The rows of a group lie close to one hidden flat surface of 12 dimensions, which may be shifted away from zero. Surfaces can cross.
In the rows, zero is written as 100.
Some rows, each with its group after it:
109, 74, 132, 120, 107, 98, 83, 83, 107, 106, 77, 101, 103, 75, 120, 125, 102, 94, 111, 103, 94, 146, 86
V
103, 123, 83, 84, 83, 100, 113, 95, 110, 104, 77, 119, 93, 111, 96, 68, 81, 98, 111, 98, 121, 78, 102
H
106, 132, 69, 110, 96, 100, 118, 108, 87, 82, 131, 111, 90, 84, 94, 85, 99, 118, 89, 74, 95, 122, 139
H
64, 71, 86, 119, 73, 114, 115, 106, 83, 87, 95, 102, 142, 107, 83, 101, 105, 77, 123, 125, 96, 63, 91
V
120, 115, 93, 111, 103, 77, 67, 95, 100, 110, 92, 88, 96, 79, 116, 117, 94, 82, 107, 101, 90, 112, 108
V
104, 95, 100, 97, 110, 122, 73, 87, 115, 80, 95, 74, 87, 136, 136, 102, 92, 52, 106, 104, 141, 51, 124
V
98, 111, 112, 94, 69, 114, 88, 102, 118, 101, 72, 122, 97, 113, 111, 65, 107, 96, 125, 100, 105, 97, 94
V
102, 111, 99, 105, 86, 84, 88, 95, 111, 122, 96, 85, 93, 118, 131, 111, 102, 73, 121, 97, 111, 108, 107
E
92, 103, 101, 94, 95, 75, 103, 90, 103, 109, 117, 88, 112, 128, 109, 115, 101, 84, 100, 83, 93, 106, 102
D
89, 95, 93, 92, 97, 82, 76, 120, 110, 124, 118, 78, 94, 135, 88, 92, 125, 100, 101, 91, 57, 117, 106
E
96, 97, 119, 95, 99, 102, 96, 101, 103, 84, 103, 97, 101, 123, 113, 110, 108, 82, 101, 87, 107, 87, 106
H
108, 95, 113, 100, 123, 88, 101, 117, 95, 82, 102, 90, 74, 102, 115, 130, 106, 81, 93, 90, 109, 76, 123
V
98, 84, 87, 108, 108, 74, 89, 74, 110, 135, 93, 94, 127, 111, 81, 126, 67, 87, 91, 112, 100, 133, 106
D
103, 93, 102, 99, 109, 122, 105, 104, 115, 107, 105, 91, 74, 110, 119, 97, 92, 115, 99, 113, 123, 94, 100
A
93, 107, 92, 97, 107, 88, 120, 73, 74, 110, 112, 82, 132, 74, 82, 80, 134, 90, 102, 95, 90, 107, 98
A
104, 103, 108, 78, 111, 86, 100, 97, 112, 103, 91, 96, 76, 110, 98, 80, 116, 101, 106, 74, 77, 131, 95
A
105, 97, 140, 100, 93, 112, 116, 116, 114, 86, 76, 142, 91, 117, 99, 108, 72, 107, 103, 86, 125, 79, 112
D
85, 87, 93, 86, 111, 44, 107, 79, 96, 108, 98, 99, 129, 126, 82, 104, 101, 64, 85, 84, 85, 103, 133
D
102, 113, 106, 102, 90, 98, 101, 83, 93, 97, 105, 92, 113, 89, 108, 96, 120, 97, 118, 81, 82, 127, 75
A
88, 80, 58, 103, 115, 109, 118, 94, 110, 115, 85, 91, 87, 92, 76, 57, 81, 107, 111, 120, 100, 103, 115
H
130, 125, 102, 90, 105, 139, 70, 77, 103, 92, 102, 105, 91, 98, 119, 97, 84, 102, 70, 119, 150, 94, 99
E
96, 112, 114, 97, 86, 80, 83, 98, 90, 55, 103, 109, 121, 111, 104, 108, 109, 70, 107, 63, 71, 78, 100
D
102, 129, 110, 107, 63, 103, 87, 103, 98, 114, 110, 106, 118, 103, 119, 98, 118, 103, 116, 99, 103, 105, 88
E
93, 69, 125, 114, 114, 118, 119, 97, 96, 89, 98, 104, 99, 82, 102, 95, 118, 114, 98, 99, 100, 118, 105
H
110, 117, 92, 125, 84, 97, 95, 78, 110, 104, 98, 81, 101, 94, 146, 139, 76, 73, 138, 96, 121, 113, 84
E
106, 102, 115, 111, 89, 93, 73, 88, 93, 97, 98, 108, 128, 91, 109, 114, 100, 87, 93, 104, 102, 98, 104
A
92, 129, 108, 87, 62, 96, 98, 128, 98, 120, 122, 109, 104, 111, 87, 59, 146, 139, 110, 84, 54, 113, 74
H
118, 136, 96, 72, 101, 82, 94, 107, 106, 86, 87, 116, 67, 110, 109, 75, 99, 92, 95, 75, 111, 73, 126
D
125, 135, 102, 102, 98, 96, 77, 120, 121, 89, 78, 107, 54, 86, 117, 73, 85, 112, 132, 71, 79, 92, 111
H
93, 72, 99, 101, 114, 100, 88, 113, 97, 99, 105, 112, 107, 106, 85, 108, 89, 112, 60, 130, 106, 80, 122
A
91, 70, 118, 146, 88, 107, 74, 82, 93, 82, 92, 106, 158, 81, 100, 142, 76, 86, 113, 110, 83, 103, 84
A
103, 99, 108, 108, 110, 70, 99, 103, 111, 136, 98, 95, 109, 121, 95, 117, 76, 91, 96, 95, 110, 91, 136
D
82, 73, 95, 90, 96, 113, 102, 90, 104, 91, 87, 94, 97, 105, 98, 62, 131, 94, 113, 108, 80, 122, 88
E
107, 113, 87, 120, 94, 97, 90, 96, 86, 81, 91, 108, 119, 56, 93, 89, 88, 102, 121, 95, 74, 83, 98
H
93, 75, 98, 106, 112, 107, 103, 96, 122, 103, 74, 103, 86, 114, 91, 83, 77, 92, 112, 101, 107, 110, 124
H
88, 92, 89, 99, 103, 101, 94, 98, 97, 102, 115, 70, 105, 106, 93, 81, 124, 95, 112, 96, 74, 93, 94
A
81, 99, 83, 72, 85, 87, 96, 85, 98, 89, 120, 89, 114, 136, 95, 107, 121, 91, 92, 88, 71, 137, 64
A
109, 130, 66, 75, 95, 86, 92, 118, 110, 73, 79, 124, 76, 105, 71, 62, 77, 106, 106, 75, 72, 79, 105
D
108, 93, 106, 118, 104, 111, 93, 72, 115, 105, 85, 105, 111, 90, 104, 103, 62, 106, 108, 101, 112, 116, 95
V
83, 70, 92, 89, 108, 93, 99, 97, 99, 93, 98, 103, 107, 105, 76, 89, 108, 108, 85, 106, 72, 120, 94
A
111, 127, 126, 94, 89, 91, 105, 94, 87, 99, 104, 116, 110, 91, 123, 95, 117, 98, 93, 90, 123, 83, 115
D
115, 103, 58, 83, 127, 111, 71, 92, 115, 74, 84, 102, 72, 97, 65, 70, 59, 108, 87, 100, 87, 97, 104
E
95, 80, 112, 101, 101, 84, 104, 98, 111, 120, 68, 119, 115, 89, 71, 94, 83, 112, 110, 102, 79, 112, 86
H
82, 96, 98, 80, 91, 104, 141, 109, 105, 99, 103, 126, 101, 128, 71, 81, 91, 123, 92, 90, 105, 95, 97
V
88, 56, 119, 117, 113, 137, 88, 67, 93, 85, 97, 67, 119, 87, 131, 100, 129, 73, 108, 126, 114, 94, 83
H
100, 87, 95, 104, 123, 99, 103, 129, 101, 73, 111, 100, 86, 103, 71, 126, 72, 114, 95, 85, 69, 80, 96
D
104, 127, 101, 75, 86, 98, 104, 67, 94, 115, 100, 97, 114, 120, 117, 88, 124, 75, 92, 97, 137, 109, 101
A
105, 114, 92, 113, 86, 78, 95, 99, 109, 141, 91, 96, 99, 80, 109, 92, 104, 107, 120, 106, 90, 139, 100
E
88, 49, 93, 114, 119, 119, 50, 81, 111, 61, 81, 82, 122, 109, 76, 97, 83, 66, 105, 108, 69, 86, 105
E
80, 60, 121, 129, 100, 134, 94, 96, 122, 101, 113, 73, 120, 142, 106, 131, 72, 95, 121, 97, 102, 86, 89
V
97, 88, 92, 109, 106, 104, 99, 91, 105, 112, 100, 97, 109, 99, 91, 109, 81, 101, 97, 112, 105, 110, 100
E
104, 127, 101, 121, 83, 102, 116, 100, 82, 110, 111, 105, 131, 86, 97, 109, 86, 100, 110, 99, 119, 59, 108
A
92, 90, 115, 91, 85, 79, 102, 82, 84, 105, 90, 115, 126, 104, 106, 126, 122, 69, 84, 115, 119, 126, 99
V
112, 98, 125, 105, 120, 81, 91, 99, 93, 110, 113, 82, 107, 102, 114, 147, 94, 83, 87, 103, 117, 76, 108
H
111, 122, 89, 101, 78, 81, 62, 105, 106, 89, 96, 120, 114, 114, 101, 116, 73, 89, 93, 96, 91, 89, 103
A
125, 147, 53, 99, 103, 95, 73, 85, 111, 122, 137, 42, 66, 106, 151, 127, 82, 89, 114, 101, 117, 114, 78
V
102, 109, 125, 113, 76, 105, 84, 98, 108, 106, 95, 121, 119, 125, 110, 101, 100, 83, 102, 89, 123, 108, 130
H
106, 100, 103, 137, 103, 138, 74, 120, 92, 122, 125, 71, 109, 68, 108, 77, 113, 125, 106, 135, 101, 54, 113
E
101, 75, 123, 105, 121, 99, 111, 123, 108, 113, 77, 113, 77, 79, 82, 75, 106, 125, 101, 106, 90, 98, 123
V
124, 99, 107, 93, 140, 69, 105, 89, 107, 111, 95, 84, 62, 76, 121, 113, 93, 111, 90, 79, 97, 131, 114
D
90, 105, 96, 72, 86, 104, 91, 74, 100, 71, 97, 87, 108, 122, 109, 72, 139, 70, 115, 76, 76, 117, 72
A
94, 77, 113, 92, 118, 113, 136, 88, 96, 82, 80, 106, 92, 80, 104, 104, 92, 104, 103, 109, 121, 77, 69
H
93, 86, 114, 112, 100, 124, 120, 103, 97, 128, 102, 99, 107, 91, 102, 85, 111, 121, 99, 124, 126, 89, 103
H
91, 57, 109, 110, 116, 99, 81, 99, 103, 104, 77, 79, 90, 79, 113, 96, 131, 79, 111, 121, 81, 120, 103
V
91, 99, 93, 101, 106, 117, 126, 101, 71, 81, 122, 96, 104, 61, 101, 81, 132, 119, 93, 110, 94, 91, 86
E
94, 90, 96, 82, 107, 103, 99, 95, 93, 108, 100, 102, 106, 101, 80, 87, 114, 111, 76, 114, 94, 117, 93
D
101, 108, 69, 84, 104, 77, 93, 92, 103, 91, 95, 97, 90, 99, 89, 88, 96, 95, 99, 88, 73, 123, 95
E
104, 102, 101, 104, 105, 114, 91, 100, 99, 89, 110, 97, 101, 97, 100, 109, 89, 104, 94, 98, 99, 92, 96
E
99, 86, 85, 83, 126, 101, 125, 86, 93, 69, 103, 96, 77, 83, 96, 103, 100, 104, 85, 92, 98, 120, 89
E
82, 84, 72, 107, 116, 69, 118, 96, 109, 105, 106, 70, 99, 107, 96, 90, 90, 94, 126, 76, 62, 92, 111
D
98, 93, 102, 99, 109, 75, 113, 90, 105, 130, 103, 97, 112, 128, 97, 123, 77, 85, 89, 100, 125, 95, 128
D
98, 77, 130, 104, 110, 96, 93, 122, 123, 102, 85, 101, 83, 123, 99, 114, 91, 96, 109, 82, 85, 99, 112
V
106, 99, 96, 102, 98, 92, 88, 65, 76, 114, 113, 105, 137, 66, 106, 112, 114, 106, 62, 133, 115, 139, 88
A
107, 98, 96, 116, 120, 96, 115, 87, 103, 102, 117, 94, 102, 79, 93, 127, 65, 131, 93, 88, 89, 128, 83
V
95, 109, 81, 64, 94, 110, 125, 82, 103, 70, 99, 116, 90, 130, 97, 103, 85, 94, 86, 93, 121, 112, 71
D

New rows. What belongs after each?
91, 78, 85, 112, 117, 106, 101, 106, 85, 79, 111, 92, 110, 88, 88, 106, 90, 98, 86, 115, 95, 61, 110
A
99, 99, 97, 92, 103, 98, 96, 100, 95, 94, 105, 110, 106, 106, 99, 104, 97, 104, 75, 114, 114, 89, 108
A
104, 106, 126, 74, 102, 111, 104, 110, 92, 79, 102, 124, 90, 114, 93, 85, 123, 111, 72, 92, 111, 88, 111
E
87, 92, 89, 90, 92, 99, 130, 87, 91, 90, 117, 117, 123, 120, 91, 138, 77, 103, 75, 106, 121, 110, 80
A
109, 128, 83, 96, 83, 96, 69, 111, 101, 116, 131, 92, 101, 117, 118, 113, 96, 108, 79, 117, 110, 87, 100
A
112, 130, 108, 94, 87, 82, 114, 96, 92, 79, 98, 117, 94, 101, 125, 130, 90, 83, 101, 73, 120, 98, 102
E
81, 95, 80, 91, 91, 104, 125, 98, 100, 103, 103, 99, 99, 110, 97, 84, 111, 99, 110, 106, 105, 103, 94
E
99, 94, 79, 131, 83, 103, 98, 90, 94, 80, 75, 112, 128, 58, 95, 97, 75, 88, 132, 110, 85, 83, 89
V
104, 83, 95, 94, 126, 105, 85, 82, 109, 81, 82, 86, 75, 95, 112, 72, 114, 81, 97, 97, 100, 109, 124
H
101, 77, 57, 91, 130, 112, 91, 103, 101, 110, 96, 93, 96, 97, 45, 100, 64, 111, 69, 137, 99, 101, 100
D
76, 96, 107, 93, 68, 123, 129, 82, 99, 105, 116, 111, 127, 130, 106, 100, 119, 102, 99, 104, 123, 134, 76
H
110, 99, 107, 97, 121, 100, 114, 101, 112, 111, 92, 84, 54, 96, 134, 97, 112, 98, 107, 99, 121, 111, 112
E
83, 75, 134, 108, 98, 105, 119, 85, 103, 115, 110, 92, 116, 102, 121, 101, 127, 109, 108, 97, 100, 125, 89
D
109, 110, 86, 141, 90, 110, 90, 102, 112, 119, 103, 80, 97, 71, 123, 118, 70, 109, 140, 106, 95, 104, 86
E
90, 80, 110, 106, 103, 91, 106, 113, 94, 123, 96, 101, 108, 106, 88, 104, 113, 97, 95, 118, 102, 93, 118
V
97, 87, 77, 102, 134, 90, 124, 96, 88, 116, 109, 70, 101, 86, 88, 118, 76, 96, 92, 125, 120, 55, 100
H
89, 71, 121, 110, 121, 98, 115, 116, 111, 85, 91, 96, 91, 111, 95, 101, 89, 98, 111, 82, 88, 67, 120
D
91, 102, 33, 112, 108, 107, 77, 88, 108, 88, 122, 54, 91, 124, 100, 78, 92, 67, 115, 95, 85, 100, 132
H
111, 91, 133, 123, 114, 101, 102, 86, 104, 120, 82, 96, 109, 80, 107, 103, 98, 92, 112, 99, 118, 102, 117
A
100, 91, 107, 113, 112, 86, 100, 97, 89, 101, 122, 91, 116, 95, 94, 128, 106, 98, 85, 91, 87, 125, 115
H
100, 97, 93, 97, 110, 88, 118, 105, 89, 108, 100, 99, 97, 89, 98, 109, 101, 96, 88, 113, 117, 96, 111
V
106, 127, 103, 118, 89, 110, 85, 102, 85, 86, 111, 83, 117, 71, 111, 78, 127, 95, 128, 85, 79, 63, 97
A
94, 63, 104, 110, 124, 100, 78, 102, 118, 103, 86, 81, 88, 108, 86, 101, 95, 97, 107, 97, 67, 123, 105
E
96, 78, 104, 99, 110, 84, 85, 79, 96, 66, 87, 106, 118, 111, 97, 128, 86, 65, 92, 87, 90, 107, 98
A
96, 103, 114, 85, 95, 94, 105, 105, 79, 77, 95, 126, 114, 93, 89, 79, 126, 91, 83, 94, 102, 75, 122
E
92, 87, 84, 86, 119, 81, 99, 97, 106, 102, 102, 62, 91, 112, 94, 119, 89, 88, 110, 102, 73, 78, 60
H
101, 108, 114, 100, 90, 74, 128, 101, 82, 59, 95, 136, 111, 81, 97, 147, 92, 99, 98, 68, 83, 125, 73
V
103, 106, 75, 95, 92, 82, 82, 80, 112, 97, 78, 98, 98, 94, 104, 87, 94, 80, 121, 93, 79, 132, 92
E
90, 77, 116, 80, 118, 100, 68, 105, 94, 107, 113, 90, 114, 143, 78, 87, 133, 79, 58, 114, 102, 82, 140
E
108, 104, 97, 87, 108, 95, 85, 91, 100, 120, 111, 90, 101, 117, 96, 122, 95, 96, 70, 115, 115, 121, 99
D
95, 108, 101, 96, 83, 87, 99, 96, 100, 101, 94, 115, 116, 116, 99, 112, 93, 86, 99, 96, 109, 102, 101
V
106, 103, 47, 98, 115, 90, 92, 89, 115, 133, 107, 76, 83, 109, 96, 104, 59, 103, 88, 129, 118, 101, 109
A
88, 80, 79, 103, 100, 113, 100, 90, 90, 72, 113, 92, 115, 96, 99, 111, 94, 99, 92, 114, 93, 89, 81
A
101, 103, 103, 108, 92, 119, 97, 89, 101, 84, 94, 113, 96, 85, 111, 68, 118, 104, 106, 92, 100, 125, 113
H
109, 90, 122, 100, 111, 109, 107, 87, 98, 71, 82, 120, 99, 82, 105, 106, 94, 99, 91, 96, 114, 97, 100
D
112, 109, 98, 100, 93, 99, 81, 104, 107, 116, 97, 115, 96, 99, 105, 95, 88, 116, 85, 121, 115, 100, 109
A
125, 137, 82, 92, 111, 77, 77, 112, 125, 129, 100, 79, 52, 124, 123, 112, 76, 89, 104, 89, 119, 99, 127
E
105, 101, 109, 104, 105, 102, 117, 87, 93, 120, 100, 114, 112, 69, 91, 87, 95, 134, 84, 109, 111, 120, 101
V
96, 111, 73, 96, 74, 106, 91, 37, 112, 127, 82, 89, 133, 107, 114, 82, 95, 70, 121, 118, 123, 148, 66
A
105, 111, 115, 88, 98, 101, 77, 99, 86, 92, 125, 91, 106, 112, 122, 107, 137, 92, 75, 104, 112, 89, 104
A
115, 111, 95, 112, 102, 113, 64, 87, 80, 100, 128, 81, 124, 75, 106, 98, 121, 103, 81, 118, 95, 96, 94
E
107, 121, 82, 91, 100, 108, 103, 100, 90, 58, 115, 102, 93, 93, 98, 102, 97, 105, 95, 81, 85, 90, 83
E
89, 108, 66, 99, 79, 107, 114, 70, 91, 113, 103, 93, 119, 96, 113, 89, 104, 86, 109, 124, 127, 109, 87
E
108, 91, 86, 109, 124, 85, 105, 75, 96, 110, 101, 84, 101, 72, 103, 108, 89, 102, 94, 106, 98, 121, 100
D
94, 80, 148, 98, 99, 97, 83, 115, 133, 114, 90, 117, 103, 147, 81, 97, 89, 114, 101, 70, 75, 114, 115
V
109, 128, 120, 102, 72, 94, 93, 98, 107, 128, 95, 117, 107, 87, 116, 69, 119, 124, 113, 96, 97, 118, 95
D
97, 111, 60, 84, 107, 89, 129, 111, 104, 94, 113, 87, 69, 120, 98, 118, 76, 99, 103, 93, 104, 96, 91
V
86, 86, 76, 92, 95, 136, 123, 79, 94, 98, 101, 106, 115, 105, 83, 97, 81, 109, 91, 132, 129, 106, 67
D
98, 92, 96, 84, 103, 70, 89, 89, 95, 113, 99, 88, 96, 108, 110, 118, 133, 74, 86, 109, 93, 146, 92
V
97, 98, 113, 110, 93, 98, 103, 108, 108, 100, 77, 104, 90, 105, 122, 91, 102, 74, 127, 99, 119, 67, 130
E
81, 115, 67, 100, 85, 74, 99, 119, 105, 120, 130, 76, 119, 148, 78, 96, 89, 89, 114, 86, 74, 58, 114
D
70, 52, 83, 88, 118, 125, 126, 103, 115, 57, 89, 98, 79, 133, 86, 95, 77, 93, 100, 99, 98, 84, 88
A
101, 105, 75, 92, 99, 100, 118, 80, 114, 114, 88, 108, 99, 119, 94, 112, 54, 97, 98, 108, 130, 112, 93
D
105, 124, 50, 93, 95, 94, 101, 85, 103, 97, 95, 93, 89, 90, 101, 82, 83, 95, 115, 101, 97, 108, 90
E
102, 106, 59, 91, 100, 88, 84, 82, 91, 87, 105, 97, 112, 85, 93, 94, 93, 96, 85, 114, 87, 105, 90
A
108, 122, 85, 101, 97, 108, 109, 78, 85, 97, 113, 80, 101, 72, 117, 87, 116, 101, 114, 97, 105, 102, 81
A
76, 76, 91, 116, 97, 109, 123, 121, 105, 109, 113, 107, 122, 116, 54, 106, 75, 125, 103, 102, 78, 91, 93
E
112, 114, 100, 116, 102, 98, 77, 97, 112, 104, 99, 106, 115, 105, 92, 101, 60, 102, 102, 89, 104, 67, 125
V
90, 83, 110, 127, 112, 83, 121, 97, 110, 125, 108, 70, 96, 89, 126, 86, 107, 108, 138, 81, 84, 91, 115
D
113, 102, 99, 107, 114, 85, 101, 106, 107, 131, 77, 108, 84, 73, 91, 75, 93, 115, 97, 114, 109, 99, 138
E
101, 95, 132, 107, 112, 95, 130, 104, 91, 99, 99, 114, 107, 87, 91, 117, 97, 109, 95, 82, 107, 94, 112
A
83, 78, 82, 107, 101, 103, 112, 82, 93, 84, 102, 96, 125, 101, 86, 97, 100, 87, 102, 101, 92, 111, 101
H
105, 88, 114, 105, 104, 112, 84, 101, 114, 91, 88, 107, 87, 109, 115, 107, 86, 99, 99, 105, 111, 94, 103
A
80, 81, 117, 104, 92, 122, 118, 106, 105, 98, 110, 105, 113, 124, 90, 92, 104, 116, 105, 97, 97, 92, 88
V
105, 105, 113, 91, 107, 100, 108, 72, 99, 75, 118, 105, 116, 106, 103, 123, 85, 106, 81, 70, 102, 124, 84
V
102, 90, 112, 99, 112, 105, 115, 101, 95, 97, 111, 106, 99, 93, 87, 128, 87, 121, 80, 102, 105, 115, 87
D
108, 103, 103, 103, 108, 104, 87, 106, 99, 111, 101, 82, 86, 61, 110, 72, 127, 128, 114, 106, 73, 101, 80
H
108, 109, 90, 121, 117, 89, 128, 89, 85, 141, 126, 80, 112, 67, 111, 119, 85, 121, 91, 118, 130, 94, 112
D
96, 90, 90, 107, 114, 99, 102, 96, 95, 84, 104, 97, 99, 85, 94, 89, 106, 101, 99, 89, 82, 116, 117
H
